The groups are shells around one centre, one inside the other: the same stretched ball of 5 dimensions in 10 sizes.
Some rows, each with its group after it:
[  1  -2  21  10 -46  22 -28  -8 -36  37   9 -21 -10 -13 -46  -1  13   5]
k_642
[-24 -50 -14  -5  -8 -14 -14  15   5  16   8 -16 -29 -17 -42 -13 -38  12]
k_746
[ 26  16 -11  17   0 -40 -14 -10   9 -13 -20 -23 -11  -5  28 -17  27 -30]
k_504
[-29 -30  13 -26  -4   1   6  25  19  30  17  18 -18  17 -36  15  -9   6]
k_700
[ 29  12   4  28 -29  -9 -27 -27 -31   5   1 -47 -12 -30  -3 -24  20 -16]
k_642
[ -7 -31 -22  11 -18 -13 -19   4  -4   2  -4 -23 -22 -18 -22 -24 -30   0]
k_236
[ -3 -27 -26  -3   9 -16  28   5  25 -32  22  -5 -16   1  28 -32 -48 -22]
k_632
[-18 -38 -40 -10  14 -21  31  23  45 -35   8  16 -17  19  28 -27 -60 -21]
k_700
[-42 -48   3 -48  31 -16  43  42  59   8  33  40 -22  33  -9  14 -35  -2]
k_487
[ 26  26  26  30 -55   9 -52 -26 -54  39 -11 -44  -7 -27 -38  -3  51  -4]
k_236
[  8  21  -7  10 -36  21   8   3   2 -11  -4  20   9  35  23  -8   0 -30]
k_953
[-13   3  33 -21 -21  21   8  14   3  34  20  23  -3  29 -25  24  21  -5]
k_236
[ 19   4 -51  34 -22 -20  -9  -5   7 -44 -29 -14  -5   3  42 -44 -28 -35]
k_348
[-11 -41 -30  -1   7 -22  14   9  21 -23  15 -12 -23  -9   8 -32 -53 -11]
k_236
[  5   3 -21   2  -5  -6  24   7  26 -31   3  15  -1  28  42 -19 -20 -34]
k_632
[ 16   9  33  -5   6 -27  -9 -11  -2  26  14 -26 -17 -15  -9   8  49 -12]
k_321
[ 18  41  50  15 -64  30 -48 -15 -52  63  -9 -15   3   1 -51  26  76  -1]
k_348
[ -7  -5 -10   2 -39  39  23   6  -2 -14  23  19   4  28  11 -18 -41 -19]
k_348
[ 54  58  -7  45 -41  -4 -21 -35 -27 -23 -24 -30  10  -1  49 -28  43 -47]
k_321
[  6 -14  12   2  -6 -18 -14  -9 -10  18  15 -33 -22 -26 -22  -9   9  -3]
k_632
[ 33  47   7  16 -34  25  22 -19  -9 -24  14   7  18  30  53 -16  18 -46]
k_487
[ 41  45  46  18 -29  -3 -27 -34 -38  32   8 -40  -2 -20  -7   5  78 -19]
k_746
[-38 -47  -1 -46  30  -9  53  37  57  -4  42  38 -19  33   3   6 -46  -7]
k_746
[ 11  14  24 -16  18 -29  14   2  26   8  13   3 -10  14  19  11  41 -25]
k_487
[ 29  18 -21  24 -12 -17   3 -16   3 -34  -5 -19  -3   0  47 -33  -1 -39]
k_642
[  3   7  24  14 -55  20 -46  -6 -41  50  -8 -20  -9 -10 -57   9  32   8]
k_504
[ 13  35  32  -7 -24  24  20  -4  -1  10  22  20  10  35  18  12  34 -29]
k_504
[-22 -28  -5 -11 -24  29  23  15   6   0  32  18  -7  19 -12 -11 -48  -5]
k_504
[ 37  33   8  42 -51  -5 -57 -30 -48  21 -28 -48  -6 -27 -17 -14  50 -14]
k_700
[-29 -35  17 -50  36  -8  62  28  53  -1  57  34 -17  30  11  10 -29 -12]
k_487
[ 14  -6 -17   1  19 -36  20  -3  28 -31  10 -12 -14   0  43 -26 -11 -32]
k_632
[  7  15   7  21 -59  25 -35  -5 -34  27 -14  -9  -1   5 -30  -1  19  -6]
k_700
[-22 -36 -16 -24  20 -18  35  25  45 -16  22  20 -18  21  14 -10 -43 -14]
k_642
[ -2   2  31 -26   3  14  44   4  17   3  50  19  -2  25  16   6   2 -21]
k_953
[ 34  26  21  21 -22 -11 -22 -28 -28  13   5 -41  -8 -23   1 -11  44 -19]
k_642
[ 20   6 -32  35 -37  -4 -20 -13 -16 -23 -19 -25  -5  -8  18 -38 -16 -24]
k_700
[ 45  51  32  23 -26 -11 -26 -33 -30  17  -5 -36   0 -13  12  -1  76 -29]
k_953
[ 32  35  20  15 -14 -25 -26 -18 -11  17 -16 -26  -7  -7   6   3  64 -24]
k_746
[ -8 -46 -54  16  -2 -34  -9   7  16 -30 -12 -25 -27 -20   5 -45 -62  -9]
k_487
[-12 -10 -14   6 -44  31   2  12  -4  -2   3  17  -1  24  -8 -12 -33 -10]
k_746
[ 16  20  40 -12   1  -4  17 -11   1  15  34  -7  -5   5  10   9  40 -22]
k_953
[ 19  32  -7   6 -15   5  27  -1  19 -30   2  22  11  40  57 -12   7 -45]
k_348
[ 55  70  23  40 -51   6 -33 -37 -42   8 -21 -30  12  -1  23  -7  77 -38]
k_321
[-22 -30  16 -12 -22  10 -12  13  -8  38  18  -4 -20  -4 -53   7  -8  13]
k_236
[-29 -42   9 -11 -28  22  -6  13 -12  32  28  -5 -20  -7 -57  -2 -34  17]
k_321
[ -6 -22  -6  12 -26 -17 -43   4 -15  29 -19 -28 -24 -21 -47  -7   4   8]
k_321
[-21 -22 -19  -7 -20  10  11  23  20  -5   1  25  -7  29  -3  -7 -37 -10]
k_504
[ 32  34  -5  42 -56   0 -51 -22 -39  11 -37 -33  -1 -10  -6 -16  38 -20]
k_953
[-13  -3  36 -16 -22   5 -20  13  -5  54   4   6 -13  11 -50  29  37   7]
k_348
[ -5 -27 -31  -6  22 -37  21  13  41 -30   4   1 -19   7  31 -24 -35 -23]
k_632

New rows, each followed by its group:
[ 43  23  -1  42 -30 -24 -43 -37 -38   1 -15 -63 -12 -42   3 -31  35 -20]
k_953
[ -6 -27   6 -17  25 -40   5   8  25  10  16 -14 -28 -12  -8  -2   2  -6]
k_746
[-20 -49 -34  -3  -2  -4  23  13  20 -26  25  -3 -20  -2   5 -35 -74  -8]
k_321
[ 20   7  31  14 -25  -8 -34 -23 -37  36  11 -48 -17 -36 -35  -4  40  -1]
k_953
[  4  -7  11   8 -33  20  -4 -10 -24  12  25 -19  -9 -11 -19 -14 -10  -5]
k_632
[ 35  34  21  33 -52  14 -36 -32 -50  21  -1 -41  -1 -21 -13 -12  43 -16]
k_642
[  7  -1 -35  13 -20   7  23   1  14 -43   4   9   1  22  45 -35 -42 -35]
k_746
[-11 -47 -46  10   3 -39 -14  11  18 -18 -13 -24 -30 -20  -5 -36 -50  -5]
k_348
[  6  25  38   1 -46  30 -17  -4 -26  42   7   3   3  16 -31  20  44  -7]
k_632
[  9 -11  10  13 -16 -23 -38 -12 -22  29  -3 -45 -25 -37 -38  -9  21   3]
k_953
[-18 -30 -26   0 -19   5   6  17  13  -9   3   9 -13  13  -6 -19 -46  -8]
k_236
[ 27  20 -13  40 -47 -12 -54 -17 -32  10 -40 -37  -8 -18 -11 -19  30 -15]
k_746
[ 39  63  52  34 -82  41 -56 -34 -74  56 -11 -31  11  -7 -38  15  88 -11]
k_487
[ 23   2 -46  29  -9 -25   3 -11  11 -50 -14 -21  -7  -4  52 -48 -29 -38]
k_953
[-12 -11  33 -21 -14  22  19   5  -2  26  45   7  -9  11 -23  10  -1  -2]
k_632
[ -3  -2  10   0 -39  39  16  -1 -14   4  32   8   1  15  -6 -10 -21 -12]
k_504
[-12  10  41 -21 -36  47  19   9  -8  33  37  29   6  36 -22  23  13  -7]
k_953
[-14 -19  10 -28  19 -16  31  18  36   3  28  17 -15  19   7   5  -7 -14]
k_632
[ 31  34  37  19 -36   0 -35 -26 -39  35  -1 -36  -5 -18 -20   4  64 -13]
k_632
[ 23  18 -26  11  -1 -11  36  -7  25 -54   8   7   4  25  76 -34 -19 -51]
k_348
[  7  15  15 -16   2   8  46   2  23 -15  36  23   4  34  42  -2   2 -35]
k_953
[ -8  11  15 -19 -16  22  30  16  20   4  20  38   6  48  14  12   3 -23]
k_953
[-30 -58 -30 -13   6 -14  15  23  28 -11  18   1 -27  -1 -13 -23 -67   1]
k_953
[ 39  46  23  50 -86  29 -70 -37 -78  40 -25 -49   3 -26 -39  -8  61  -8]
k_487
[ 30  10  -5  43 -46 -10 -56 -29 -48  14 -20 -61 -15 -43 -24 -28  22  -7]
k_746
[ 21  10  18  13 -25   6  -5 -22 -26   8  24 -31  -8 -18  -2 -16  14 -15]
k_632
[ 17  25   3  27 -65  42 -14 -14 -37   4   2  -6   9  11  -2 -16   3 -19]
k_746
[  5 -39 -47  14  19 -54  -3  -1  23 -36  -5 -37 -31 -30  22 -47 -45 -17]
k_487
[-29 -24  21 -40   6  16  45  28  33  12  45  40  -8  39  -6  16 -22  -7]
k_504
[-16 -29  10  -4 -27  14 -11   5 -15  28  21 -13 -18 -11 -46  -4 -18  10]
k_236
[ -7 -26 -36  -3  19 -42  11  17  42 -28 -10   3 -20   9  26 -22 -30 -22]
k_953
[ -5   7  29   3 -49  18 -42   5 -28  57 -12  -4  -8   5 -61  23  41   9]
k_487
[ 51  36  19  34 -18 -30 -37 -42 -36   9  -6 -64 -11 -42   9 -19  62 -25]
k_487
[  9  19  23  -8 -15  17  27  -3   4   0  30  13   4  25  20   2  14 -27]
k_642
[ 26  15 -27   7  19 -34  37  -6  38 -56   5   1  -2  19  82 -33 -11 -52]
k_487
[ 38  27 -14  43 -39 -12 -35 -27 -29 -10 -24 -42  -4 -20  17 -31  23 -28]
k_632
[ 27  21  14  33 -52   6 -50 -26 -50  29 -14 -45  -8 -27 -30 -11  39  -6]
k_632
[ 19  -4 -21  23 -14 -16  -7 -15  -8 -22   2 -33 -13 -20  19 -37 -16 -22]
k_642
[ 19  23   5  12 -38  34  23 -15 -15 -18  28   3  11  19  31 -21  -9 -32]
k_348
[ 26  12  24  11  -9 -17 -13 -24 -20  15  18 -42 -14 -28  -3 -11  35 -15]
k_504
[ -3 -18 -25  -1  -2  -2  31   6  22 -33  21   5  -8  14  32 -30 -47 -25]
k_632
[ -3 -11   6   5 -40  33   4  -5 -22   7  29  -8  -5  -1 -17 -16 -26  -5]
k_953
[ 52  44   2  41 -27 -27 -37 -37 -29  -4 -24 -52  -5 -26  24 -24  56 -34]
k_953
[ 33  43  11  30 -46   4 -33 -21 -30  12 -22 -22   4   1   5  -6  50 -25]
k_632
[ -5  -6   6 -19   0  15  49   8  23 -19  44  23  -1  29  30 -10 -27 -26]
k_504
[ 22  -9 -39  32  -5 -46 -26 -14   1 -26 -26 -45 -21 -30  20 -42 -11 -22]
k_746
[  9 -12 -44  12   2 -19  27   1  27 -54   5  -3  -8  10  56 -44 -49 -37]
k_953
[ 44  46  35  26 -36   1 -28 -36 -42  21   4 -42   0 -20   1  -5  67 -23]
k_700
[ 12  24  49 -12 -13   6   4  -7  -7  34  25  -1  -3  11 -10  21  54 -15]
k_504
[ 23  -1 -15  23 -10 -22  -9 -20  -9 -19   4 -40 -15 -25  19 -36  -7 -22]
k_632
[-27 -37  10 -40  22   1  52  23  40  -2  54  26 -16  23   3   2 -38  -9]
k_953
[-34 -48 -28 -25  17 -17  31  35  51 -16  13  29 -20  26   6 -10 -58  -9]
k_953
[ 24  39  13  21 -45   9 -26 -12 -23  16 -19  -7   5  13   1   2  47 -23]
k_700
[  0 -25 -19  -5  23 -41  14   5  30 -21  10 -14 -23  -8  21 -23 -22 -19]
k_632
[ 25   3 -11  24 -16 -16 -10 -21 -14 -15   5 -38 -12 -24  17 -33  -2 -23]
k_642
[ -6 -16 -31  -1  -3  -6  26  14  30 -33   6  15  -7  24  33 -25 -43 -27]
k_632
[  0  -5  13 -11   6 -24   0   6  15  15   7  -4 -16   3  -6   6  20 -11]
k_632
